There are 7 hidden switches. A switch that is on adds its own fixed numbers to the row, and there is some noise. The rows also spread widely along 10 directions, which tell nothing about the answers.
Known rows, each followed by its switches (1 for on, 0 for off):
[-.14 .03 .16 .44 .05 -.01 .18 .04 .04 -.32 .28 .29 .25 -.06 -.19 -.22 .07 .14 -.42 -.05 .07 -.30 -.19 .18 .15 .07 -.32 -.15 .00 .14 -.19 -.18 .12 .28 .06 .07 .30] : 0 1 1 1 1 1 0
[-.12 .52 -.11 .36 -.05 .12 .23 -.08 -.03 -.27 .05 .17 .37 -.17 -.22 -.18 -.05 -.11 -.32 -.21 -.09 -.37 .02 .05 .07 .05 -.24 .09 -.05 .14 -.18 -.18 -.07 .27 .15 .00 .08] : 0 1 0 0 1 0 1
[-.11 .18 .05 .27 .05 .02 .11 -.04 .05 -.12 -.15 -.06 .15 -.23 -.23 -.15 -.02 .04 -.35 -.07 -.03 -.23 .01 -.09 .10 .10 -.03 .06 -.07 .00 -.12 -.19 -.07 .25 .12 .12 .05] : 0 1 1 0 0 0 0
[-.01 .14 .10 .12 -.06 -.20 .27 .18 -.19 -.03 -.01 -.02 -.21 .05 -.04 -.09 .19 -.04 -.07 .11 .17 -.02 .03 .09 -.17 .01 -.04 -.01 -.18 .10 -.20 -.24 -.06 .14 -.09 -.22 .16] : 1 0 0 1 0 0 1
[-.16 -.01 .07 .22 -.04 .09 .10 .17 -.18 -.23 .09 .22 .24 -.09 -.34 -.12 .35 .01 -.36 -.17 .27 -.20 -.07 .17 .05 -.12 -.08 -.07 -.12 .09 -.27 -.34 .11 .04 .12 -.02 .32] : 0 0 0 1 1 0 1
[-.28 .20 .33 .14 -.18 .07 .07 .26 -.35 -.21 .14 .39 .30 -.11 -.17 -.29 .12 -.03 .02 .21 .10 -.18 -.05 .18 .15 .00 -.27 -.08 -.17 .21 -.20 -.30 -.02 .42 .18 -.04 .31] : 1 0 0 1 0 0 1
[.12 -.20 .14 .26 .42 .01 .22 -.04 .27 -.34 .14 -.11 -.13 .10 -.30 -.09 .30 .38 -.55 -.04 .05 -.08 -.07 -.02 -.10 .08 -.15 .02 .25 -.11 -.05 -.25 .03 .02 -.22 .09 .04] : 0 0 1 0 1 1 1
[.15 -.05 .42 .15 .21 -.18 .12 .08 .17 -.07 .01 .02 -.14 .05 -.06 -.30 .16 .40 -.30 .23 .01 -.03 -.01 -.04 -.07 .05 -.17 -.07 -.01 .15 -.04 -.13 -.05 .08 .02 .13 .06] : 1 0 0 0 0 1 0
[-.31 .18 -.07 .43 -.20 .06 .28 .21 -.27 .10 .15 .21 .26 -.06 -.19 -.05 .16 -.14 -.20 .09 .13 -.15 .02 .04 .06 -.06 -.29 -.06 -.24 -.08 -.29 -.15 .01 .35 .06 -.09 .35] : 0 1 1 1 1 0 0
[-.05 -.33 .14 .41 -.13 -.31 .18 -.02 .00 .05 .17 .06 -.17 .24 .04 -.19 .18 .15 -.15 .12 .16 .08 -.20 .03 .06 -.10 -.20 -.28 -.21 .00 -.19 .18 .11 .26 .03 .04 .32] : 0 0 1 1 1 0 0
[-.13 .04 .22 .06 -.26 .21 .04 -.13 -.40 -.01 -.21 .03 .27 -.31 -.29 -.20 -.25 -.03 -.15 -.26 -.22 -.10 .11 -.01 .14 -.03 .24 .08 -.28 .14 .13 -.06 .05 .41 .50 .13 .13] : 0 0 1 0 1 0 0
[.18 .32 .40 .08 .06 -.14 -.07 -.11 .08 -.26 -.14 .16 -.01 .07 .05 -.54 -.02 .13 -.06 .19 -.18 -.05 .07 -.18 .12 .14 -.26 .07 -.13 .33 .02 .00 -.15 .40 .35 .16 -.01] : 0 0 0 0 1 0 0
[.04 -.03 -.01 .28 .26 -.04 .08 .33 .09 -.15 -.02 .12 -.12 .03 -.33 -.15 .71 .04 -.41 -.10 .35 -.05 -.07 .10 .00 -.08 -.02 -.08 -.03 -.02 -.25 -.25 .04 -.11 .16 .06 .25] : 1 0 1 1 1 0 1
[.15 .08 .16 .14 .05 -.22 .21 .13 -.08 -.13 .05 .03 -.15 .04 -.10 -.15 .28 .10 -.34 -.10 .19 -.09 .01 .19 -.22 .02 -.01 -.04 -.14 .22 -.17 -.28 .03 -.08 .01 -.15 .19] : 1 0 0 0 1 1 1
[.07 .18 .05 .03 .09 .14 .17 -.02 -.16 -.37 .09 .07 -.09 .06 -.21 -.10 .18 -.12 -.13 -.18 .05 -.17 -.03 .07 -.20 -.05 -.10 .16 .04 .13 -.05 -.27 -.05 .14 -.07 -.21 .02] : 0 0 1 0 0 1 1
[.17 .53 -.12 .47 .25 -.11 .20 -.29 .50 -.31 -.21 -.05 -.12 -.14 -.13 -.38 -.13 .07 -.38 -.32 -.35 -.29 -.03 -.07 .22 .17 .02 .10 .11 .17 .05 .22 -.13 .25 .29 .32 -.25] : 1 0 1 1 0 0 1
[.25 .35 .11 .24 .04 -.29 .14 -.14 .14 -.26 .00 .06 -.13 .12 .12 -.35 -.02 .05 -.35 -.09 -.02 -.17 .01 .03 -.17 .11 -.15 -.02 -.20 .40 -.09 -.04 -.04 .11 .13 .01 .08] : 0 1 1 0 1 0 0
[.16 -.28 .12 -.04 .30 .33 .13 .28 -.35 -.09 -.01 .03 -.22 .32 -.42 .06 .56 -.02 -.14 .01 .12 .13 .00 -.08 -.29 -.25 -.07 .20 .13 -.26 .14 -.14 .08 .07 .04 -.12 .03] : 1 1 0 1 1 1 0
[.00 -.01 -.21 .28 .15 -.03 .48 -.04 -.17 -.16 .05 -.19 -.24 .11 -.22 .11 .08 -.11 -.17 -.12 -.02 -.12 -.12 .00 -.13 .04 .00 .11 .19 -.23 -.06 -.07 -.08 .37 -.31 -.27 .02] : 1 1 0 1 1 1 0
[.10 .09 .07 .19 .03 .12 .15 .01 -.10 .08 -.09 -.02 -.02 .09 -.18 -.09 .13 .00 -.27 -.05 .01 .02 .11 -.11 -.20 -.15 -.10 .11 -.16 -.04 .01 -.05 .03 .03 .10 .03 -.01] : 0 1 0 1 0 0 0
[-.13 .28 -.02 .02 .06 .17 .09 .15 -.24 -.39 -.11 .01 .24 -.37 -.43 -.04 .23 -.09 -.50 -.33 .19 -.32 .13 .16 -.10 .10 .22 .20 -.07 .12 -.23 -.72 -.05 .01 .10 -.14 .14] : 0 0 1 0 1 0 1

New rows. What belongs after each?
[.06 -.04 .31 .11 .00 -.04 -.02 .09 -.09 .06 -.21 .11 -.04 .04 -.11 -.36 .18 .13 -.05 .09 -.06 .07 .03 -.14 .14 -.07 -.08 -.04 -.20 .07 .05 .17 -.03 .30 .46 .23 .12] : 1 0 0 0 1 0 0
[-.18 -.07 .12 .53 -.08 -.21 .33 .15 .04 .08 .38 .27 -.09 .31 .05 -.17 .21 .06 .06 .37 .17 -.05 -.27 .06 .09 -.12 -.62 -.30 -.04 -.06 -.27 .25 .01 .42 -.13 -.06 .34] : 1 1 0 1 0 1 0
[-.16 -.01 .00 .19 -.29 .12 .21 .01 -.36 .18 -.23 -.06 .17 -.30 -.35 -.09 -.07 -.08 -.29 -.43 -.07 -.10 .10 .12 .04 -.10 .36 -.03 -.32 .04 .07 .01 .16 .17 .48 .13 .16] : 1 0 1 0 1 0 1
[-.06 .21 -.18 .05 -.10 .20 .18 .23 -.55 .03 -.15 .08 -.02 .04 -.32 .02 .33 -.44 .04 -.19 .14 -.08 .07 -.01 -.11 -.18 .05 .19 -.21 -.09 -.07 -.10 -.05 .26 .26 -.25 .17] : 1 1 0 1 1 0 0
[-.23 -.12 .07 .18 .01 .09 .07 .05 -.11 -.11 -.05 .06 .10 -.04 -.24 -.13 .22 .01 .05 .12 .07 -.09 -.17 -.21 .25 -.10 -.22 .01 .02 -.21 -.18 .01 -.14 .46 .06 .03 .16] : 0 0 0 0 0 0 0
[.08 .22 -.10 .26 .01 -.28 .33 -.01 -.09 -.23 .11 .05 -.32 .26 .05 -.16 .18 -.15 .03 -.02 .09 -.06 -.13 .06 -.08 .02 -.15 .00 -.05 .10 -.19 .03 -.08 .26 -.11 -.26 .11] : 1 0 0 1 1 0 1
[-.06 .03 -.07 .45 .07 -.25 .25 .01 .16 -.10 -.03 .01 -.15 -.02 -.10 -.14 .13 .02 -.26 -.09 .06 -.19 -.21 .03 .20 .12 -.09 -.16 -.05 .01 -.19 .08 -.05 .32 .13 .09 .21] : 1 1 1 0 1 1 0
[-.07 .08 .10 .43 .06 -.10 .33 .07 .05 -.06 .18 .11 .13 -.02 -.10 -.14 .06 .20 -.39 .06 .01 -.22 -.06 .10 .02 .07 -.31 -.13 -.01 .06 -.18 -.09 -.01 .21 -.04 .03 .22] : 1 1 0 0 1 1 0
[-.10 .06 .04 .20 .02 .04 .18 .08 -.07 -.14 -.05 -.09 .07 -.18 -.31 -.03 .14 .02 -.48 -.16 .19 -.17 .01 .12 -.15 .02 .06 .00 -.11 .03 -.17 -.40 .04 .00 -.02 -.04 .14] : 0 1 1 0 0 0 1
[.07 .33 -.10 .34 .21 -.11 .13 .19 .25 -.02 -.20 .00 -.09 -.06 -.24 -.17 .46 .04 -.52 -.11 .16 -.12 .14 -.04 -.06 .01 -.02 .03 -.18 .02 -.25 -.27 -.05 -.11 .17 .12 .09] : 0 0 1 1 1 0 1
[.00 .08 -.03 .30 .16 .06 .13 .02 .10 -.06 -.09 .17 -.11 .03 -.23 -.21 .23 -.03 -.07 -.09 -.08 -.12 -.15 -.12 .20 -.10 -.13 .04 .04 -.06 .00 .24 -.06 .33 .25 .18 .04] : 1 0 1 1 0 1 0
[-.37 .43 -.13 .42 -.13 .21 .37 .01 -.16 -.01 .16 .18 .42 -.11 -.24 -.07 -.02 -.08 -.13 .02 -.10 -.25 .11 -.04 .10 -.08 -.41 .10 -.05 -.12 -.28 -.11 -.12 .39 -.03 -.08 .15] : 0 0 0 0 1 0 1
[.08 .60 .12 .15 .15 .08 .15 .12 .02 -.29 -.01 .18 .12 -.04 -.15 -.28 .13 -.05 -.22 .02 -.02 -.25 .11 .02 -.15 .10 -.27 .18 -.01 .25 -.10 -.29 -.16 .13 .10 -.06 -.05] : 1 1 0 0 0 0 1
[.05 .34 .06 .23 .01 -.26 .08 -.03 .12 -.32 .00 .13 -.02 -.08 -.05 -.29 .13 .04 -.36 -.16 .17 -.28 -.08 .14 .02 .07 -.05 -.06 -.16 .36 -.28 -.26 -.04 .04 .09 -.01 .15] : 0 0 0 1 0 0 1
[-.32 -.34 .22 .09 -.21 -.05 .12 .16 -.38 .03 -.05 -.02 .15 -.29 -.26 -.02 .08 .11 -.16 .01 .14 -.06 -.13 .09 .13 -.03 .17 -.15 -.16 -.09 -.18 -.26 .02 .29 .09 -.01 .33] : 1 0 0 0 0 0 0
[.05 .05 -.01 .28 -.02 .05 .41 -.09 -.23 -.05 .07 -.13 -.19 .13 -.15 -.05 -.16 -.02 -.18 -.11 -.19 .00 .10 .07 -.24 .05 .05 .07 .01 -.04 .19 .02 .08 .33 -.05 -.12 -.04] : 1 1 1 1 1 0 1
[-.02 .10 .07 .28 -.10 .12 .26 .21 -.30 .30 -.06 .05 .13 -.05 -.25 -.06 .18 .00 -.46 -.14 .07 -.01 .25 .12 -.26 -.15 .07 -.02 -.32 .05 .00 -.13 .15 -.06 .31 .06 .18] : 1 1 1 1 1 0 0
[-.08 .26 .03 .45 -.02 -.13 .25 -.06 .10 -.18 .16 .17 .16 -.01 -.05 -.30 .02 .10 -.23 -.06 -.06 -.22 -.07 .07 .14 .04 -.27 -.09 -.03 .17 -.18 .04 -.04 .26 .11 .08 .16] : 1 0 0 0 1 0 1
[-.10 -.26 .18 .30 -.07 -.01 .06 .02 -.09 .04 .01 .11 .01 .03 -.19 -.19 .12 .04 -.12 -.05 .03 -.02 -.20 -.02 .17 -.14 -.10 -.18 -.10 -.05 .04 .25 .08 .32 .30 .20 .21] : 1 1 1 0 0 0 0
[-.13 -.14 .06 .17 .09 .38 .06 .39 -.33 .03 .00 .17 .12 .02 -.53 -.01 .57 -.08 -.27 -.12 .23 -.01 .02 .06 -.05 -.23 -.05 .01 -.07 -.17 .01 -.16 .19 .05 .35 .08 .25] : 1 1 1 1 1 0 1
[.10 -.25 .20 .03 .05 -.27 .26 .04 -.19 -.37 .04 -.21 -.38 .04 -.15 .02 .04 .10 -.30 -.08 .19 -.05 -.19 .27 -.24 .19 .24 -.09 .07 .10 -.03 -.37 .08 .13 -.27 -.26 .14] : 1 1 0 1 0 1 1
[-.22 -.02 -.04 .21 -.07 .23 .34 -.05 -.29 -.01 -.09 -.13 .08 -.13 -.40 .04 -.04 -.01 -.13 -.10 -.16 -.06 .08 -.05 .10 -.01 .05 .11 .03 -.29 .05 -.06 .01 .47 .02 -.03 .08] : 0 0 0 1 1 1 1
[-.23 .04 .07 .29 .03 .25 .09 .12 -.07 .03 -.21 .06 .26 -.33 -.48 -.13 .18 .06 -.29 -.03 -.11 -.14 .06 -.13 .30 -.01 .00 .07 -.08 -.20 -.05 -.13 -.01 .40 .32 .25 .15] : 0 0 1 1 1 1 0
[.06 .45 .16 .11 -.15 .11 .11 .14 -.31 -.13 .10 .37 .12 .05 -.08 -.31 .11 -.23 -.03 -.10 .03 -.17 .08 .15 -.16 -.14 -.17 .12 -.26 .37 -.09 -.13 -.05 .14 .33 -.11 .12] : 1 0 1 1 0 0 0
[.06 .36 .03 .35 .10 .28 .36 .10 -.16 .01 .20 .14 .15 .18 -.22 -.17 .08 .04 -.32 .00 -.13 -.07 .21 .04 -.29 -.12 -.36 .14 .03 .03 .07 -.05 .05 .05 .05 -.02 -.06] : 1 1 0 1 1 0 1
[-.17 .07 -.07 .15 .16 -.07 .06 .37 -.04 .00 -.44 -.17 -.10 -.33 -.41 -.04 .53 -.04 -.31 .00 .27 -.09 .09 -.08 .13 .13 .27 .02 -.15 -.20 -.27 -.45 -.14 .11 .20 .05 .21] : 1 0 1 0 1 0 1
[.13 -.56 .37 -.16 .07 .25 -.04 .04 -.38 -.28 -.11 .00 -.16 -.07 -.51 -.07 .22 .11 -.29 -.42 .09 .04 -.15 .22 -.11 -.15 .47 .00 .01 .06 .30 -.15 .32 .03 .35 .11 .10] : 1 0 1 1 0 1 1
[.15 .32 .06 .29 -.28 -.20 .50 -.09 -.28 .12 .24 .15 -.03 .16 .10 -.17 -.15 -.03 -.24 -.18 -.07 -.14 .15 .28 -.35 -.12 -.09 -.02 -.31 .37 -.08 .01 .09 .05 .05 -.22 .13] : 1 0 0 1 1 1 0
[.10 .65 -.12 .29 .13 -.01 .18 .02 .07 -.27 .05 .33 -.14 .35 .00 -.41 .25 -.30 .28 .13 -.11 -.10 -.06 -.17 .17 -.04 -.51 .14 .05 .11 -.11 .29 -.24 .53 .22 -.04 -.03] : 1 0 0 1 1 0 1
[-.19 -.01 -.07 .54 -.11 .02 .51 -.04 -.09 .23 .24 .00 .23 -.04 -.20 .02 -.07 .23 -.45 -.14 -.05 -.12 .07 .15 -.12 -.17 -.17 -.12 -.08 -.10 -.12 .04 .12 .06 -.09 .06 .16] : 1 0 0 0 1 0 1
[.16 .66 -.10 .40 .27 -.12 .11 .00 .45 -.26 -.13 .11 -.08 -.02 -.09 -.38 .25 .01 -.40 -.07 .00 -.25 .06 -.11 .07 .10 -.28 .10 -.06 .19 -.24 -.14 -.20 .07 .11 .16 -.04] : 0 0 1 1 0 0 1
[.21 -.05 .47 .01 .16 -.02 .15 .10 -.19 -.52 .19 .11 -.15 .10 -.20 -.24 .09 .15 -.38 -.03 .05 -.09 -.04 .30 -.29 .18 .05 .00 .05 .33 .12 -.44 .15 .12 .02 -.15 .11] : 1 1 1 1 1 1 1
[.01 -.19 .34 .01 .19 -.30 .13 .21 .02 -.10 -.19 -.28 -.18 -.17 -.19 -.06 .26 .37 -.47 .26 .21 -.02 .07 -.04 -.15 .25 .13 -.03 -.10 -.05 -.23 -.63 -.08 .07 -.25 -.10 .20] : 0 0 0 0 1 1 0
[-.03 -.07 .10 .38 .03 -.16 .39 .01 -.04 .11 .11 -.04 -.16 .22 -.01 -.15 .07 .18 -.09 .21 -.10 .07 -.02 -.09 -.05 -.03 -.24 -.05 .01 -.15 -.07 .13 -.06 .34 -.16 -.04 .08] : 1 0 0 1 1 0 0
[-.01 -.21 .23 -.05 .17 .14 .15 .19 -.42 -.45 .07 -.04 -.18 .08 -.37 -.03 .25 -.04 -.11 .06 .12 .02 -.06 .11 -.17 .12 .11 .11 .14 -.06 .08 -.47 .04 .34 -.12 -.27 .13] : 1 1 1 1 1 0 1
[.10 .20 .08 .17 .09 -.35 -.11 .06 .20 -.22 -.48 -.10 -.18 -.20 -.14 -.31 .22 .03 -.35 -.08 .14 -.10 -.07 -.12 .25 .23 .16 -.10 -.25 .20 -.13 -.11 -.09 .21 .42 .22 .14] : 0 1 0 0 1 0 1
[-.07 .08 .01 .36 .22 -.08 .08 .06 .21 -.18 -.16 .12 -.08 -.01 -.21 -.31 .31 .05 -.10 .07 -.06 -.08 -.16 -.19 .40 .08 -.13 -.02 .03 -.11 -.12 .13 -.15 .49 .28 .24 .10] : 1 0 1 1 1 0 0
[-.26 .11 -.02 .45 -.10 .13 .38 .22 -.20 -.01 .26 .20 .23 -.15 -.33 .01 .18 -.06 -.40 -.20 .19 -.29 -.06 .33 -.08 -.11 -.15 -.11 -.08 .05 -.24 -.26 .16 .04 .01 -.05 .32] : 1 1 1 1 0 1 1
[.06 .18 .14 .08 .19 .15 -.09 .10 .01 -.31 -.08 .25 .11 -.09 -.28 -.35 .33 -.04 -.18 -.16 .07 -.20 -.09 -.05 .14 -.06 -.10 .11 .02 .17 -.08 -.11 -.09 .17 .38 .17 .04] : 1 0 1 0 0 0 0
[-.04 -.04 .18 .32 -.03 -.08 .37 .13 -.08 .10 .09 -.01 -.01 -.01 -.18 -.09 .09 .27 -.44 .00 .04 -.05 .08 .20 -.16 .01 -.03 -.12 -.12 .06 -.10 -.20 .13 .03 -.03 -.01 .19] : 1 0 0 1 1 1 1
[-.04 .67 -.08 .40 -.09 .04 .11 -.01 .04 -.09 -.15 .33 .30 -.22 -.11 -.40 -.05 -.22 -.23 -.28 -.17 -.37 .04 .01 .27 .04 -.17 .03 -.25 .32 -.09 .17 -.12 .35 .62 .26 .09] : 1 1 1 0 1 0 0
[-.25 .31 .04 .37 -.26 -.08 .46 .11 -.18 .28 -.14 -.18 .16 -.46 -.22 .04 -.25 .05 -.47 -.11 -.01 -.26 .27 .23 -.17 .12 .19 -.06 -.30 .04 -.16 -.37 .03 .11 .04 -.05 .17] : 1 1 1 0 0 1 1
[-.14 -.17 .00 .21 -.22 .03 .20 .13 -.37 .01 -.02 .08 -.08 -.09 -.32 .01 .14 -.20 -.16 -.33 .18 -.13 -.17 .24 .03 -.12 .17 -.17 -.18 .01 -.03 .01 .22 .23 .26 -.05 .30] : 1 1 1 1 0 1 1
[-.06 .08 -.10 .12 -.23 -.05 .08 -.18 -.19 -.05 -.32 -.13 -.05 -.28 -.25 -.10 -.06 -.21 -.15 -.49 .00 -.14 -.08 .06 .13 -.04 .34 -.02 -.29 .09 -.03 .08 .06 .25 .39 .08 .10] : 0 0 1 0 0 0 1
[.16 -.61 .58 -.15 .12 -.30 -.03 .11 -.14 -.30 .03 -.04 -.47 .24 -.08 -.16 .32 .32 -.07 .34 .28 .18 -.24 .02 -.12 .05 .00 -.14 -.02 .06 -.03 -.29 .08 .23 -.17 -.12 .24] : 0 0 0 1 0 1 0
[.23 .02 -.16 .36 .21 -.28 .16 -.09 .26 -.04 -.28 -.16 -.38 .02 -.13 -.20 .25 .08 -.39 -.35 .01 -.02 -.08 -.08 .05 .01 .22 -.01 -.07 .01 -.06 .19 -.02 .05 .26 .21 .00] : 1 0 1 1 1 0 0
[.25 .22 .50 .09 .23 -.15 .20 -.04 .07 -.34 -.03 -.10 -.11 .00 -.07 -.38 -.13 .40 -.44 .17 -.22 -.03 .21 .10 -.24 .31 .02 .10 .01 .34 .14 -.39 -.03 .11 -.03 .04 -.10] : 1 0 0 1 1 0 1
[.02 .01 .26 .11 -.08 .25 .11 -.02 -.29 -.08 .12 .19 .01 .16 -.19 -.25 -.05 -.04 .04 -.02 -.15 .03 -.01 .03 -.06 -.14 -.16 .01 -.04 .11 .25 .22 .12 .36 .33 .08 .03] : 1 1 1 0 0 0 1
[.08 -.33 .41 -.03 -.06 .12 -.11 -.01 -.25 -.23 -.12 .18 -.10 -.07 -.33 -.31 .05 .07 -.07 -.27 -.03 .01 -.19 .15 .18 -.09 .25 -.15 -.11 .21 .28 .15 .26 .30 .57 .25 .16] : 1 0 1 1 0 1 1
[.15 -.10 -.01 .06 .46 .14 .10 .16 .06 -.18 -.29 -.20 -.31 .03 -.41 -.03 .45 -.02 -.21 -.02 .02 .01 -.03 -.23 -.02 .06 .11 .20 .18 -.30 .08 -.11 -.13 .22 .10 .05 -.04] : 1 1 1 0 1 1 0
[.19 .00 .41 -.02 -.13 .03 .24 -.14 -.39 -.25 .16 .15 .09 -.01 -.11 -.25 -.29 .16 -.32 -.24 -.20 -.15 .07 .32 -.28 .03 .13 .06 -.14 .43 .16 -.21 .16 .14 .17 -.12 .05] : 1 0 0 1 1 1 0
[-.14 .82 -.19 .19 -.18 .04 .20 .03 -.16 -.11 -.30 .20 .21 -.36 -.14 -.26 -.06 -.44 .07 -.21 -.16 -.46 .07 -.06 .25 .04 -.07 .23 -.21 .21 -.23 -.05 -.33 .51 .41 -.07 .07] : 1 0 0 0 0 1 0
[-.10 .11 .10 .22 -.01 -.19 .12 .07 -.10 -.32 .03 .18 -.17 .05 -.08 -.27 .19 -.13 .16 .08 .03 -.14 -.19 .05 .26 .12 -.17 -.08 -.02 .10 -.16 .05 -.11 .56 .17 -.09 .25] : 1 0 1 0 1 1 1
[-.16 -.13 .05 .28 -.08 -.15 .15 .24 -.14 -.04 -.10 .03 -.15 -.09 -.28 -.08 .28 -.03 -.18 -.01 .19 -.07 -.13 .14 .18 .09 .10 -.21 -.15 -.06 -.10 -.10 .10 .33 .22 .03 .34] : 1 1 1 1 1 1 1
[.29 .18 .56 .01 .13 -.24 .09 .10 .07 .04 -.32 -.11 -.22 -.09 -.01 -.43 -.06 .40 -.36 .28 -.21 .06 .27 -.07 -.13 .26 .11 .04 -.23 .29 .10 -.23 -.05 .16 .25 .18 -.03] : 1 0 0 1 1 1 0
[-.01 .43 .17 .28 -.13 -.28 .20 .24 -.02 .11 -.10 .06 -.15 .12 .09 -.23 .14 .00 -.11 .45 .12 -.01 .19 -.07 -.07 .16 -.31 -.07 -.36 .13 -.22 -.21 -.09 .28 .02 -.09 .20] : 0 1 0 1 1 0 1
[-.08 -.21 .23 .43 -.16 -.32 .31 -.16 .08 -.03 .32 .00 -.08 .14 .08 -.16 -.08 .30 -.30 .04 .09 -.05 -.17 .16 -.09 -.02 -.21 -.31 -.10 .13 -.19 .03 .12 .15 -.20 -.01 .24] : 0 0 1 0 0 0 1
[-.03 -.04 .20 .07 .15 .14 .12 .07 -.14 -.15 -.14 -.03 -.03 -.02 -.30 -.13 .16 .09 -.07 .14 -.08 .01 .01 -.19 .10 .03 -.09 .14 .04 -.17 .01 -.15 -.09 .45 .04 .02 .05] : 0 0 0 1 1 1 0
[-.43 .12 .24 .44 .10 -.17 .27 .24 .08 -.24 .06 .03 .32 -.40 -.27 -.17 .08 .39 -.47 .28 .03 -.31 .00 .09 .27 .38 -.12 -.11 .06 -.04 -.39 -.62 -.12 .37 -.22 .05 .25] : 1 0 0 1 1 0 1
[-.33 -.26 .15 .33 -.21 .12 .31 .09 -.30 .23 .04 -.04 .06 -.06 -.28 -.03 -.01 .11 -.05 .11 -.05 .06 -.01 .03 .08 -.11 .00 -.14 -.09 -.28 .05 .08 .10 .41 .06 .06 .19] : 1 0 1 1 0 0 1
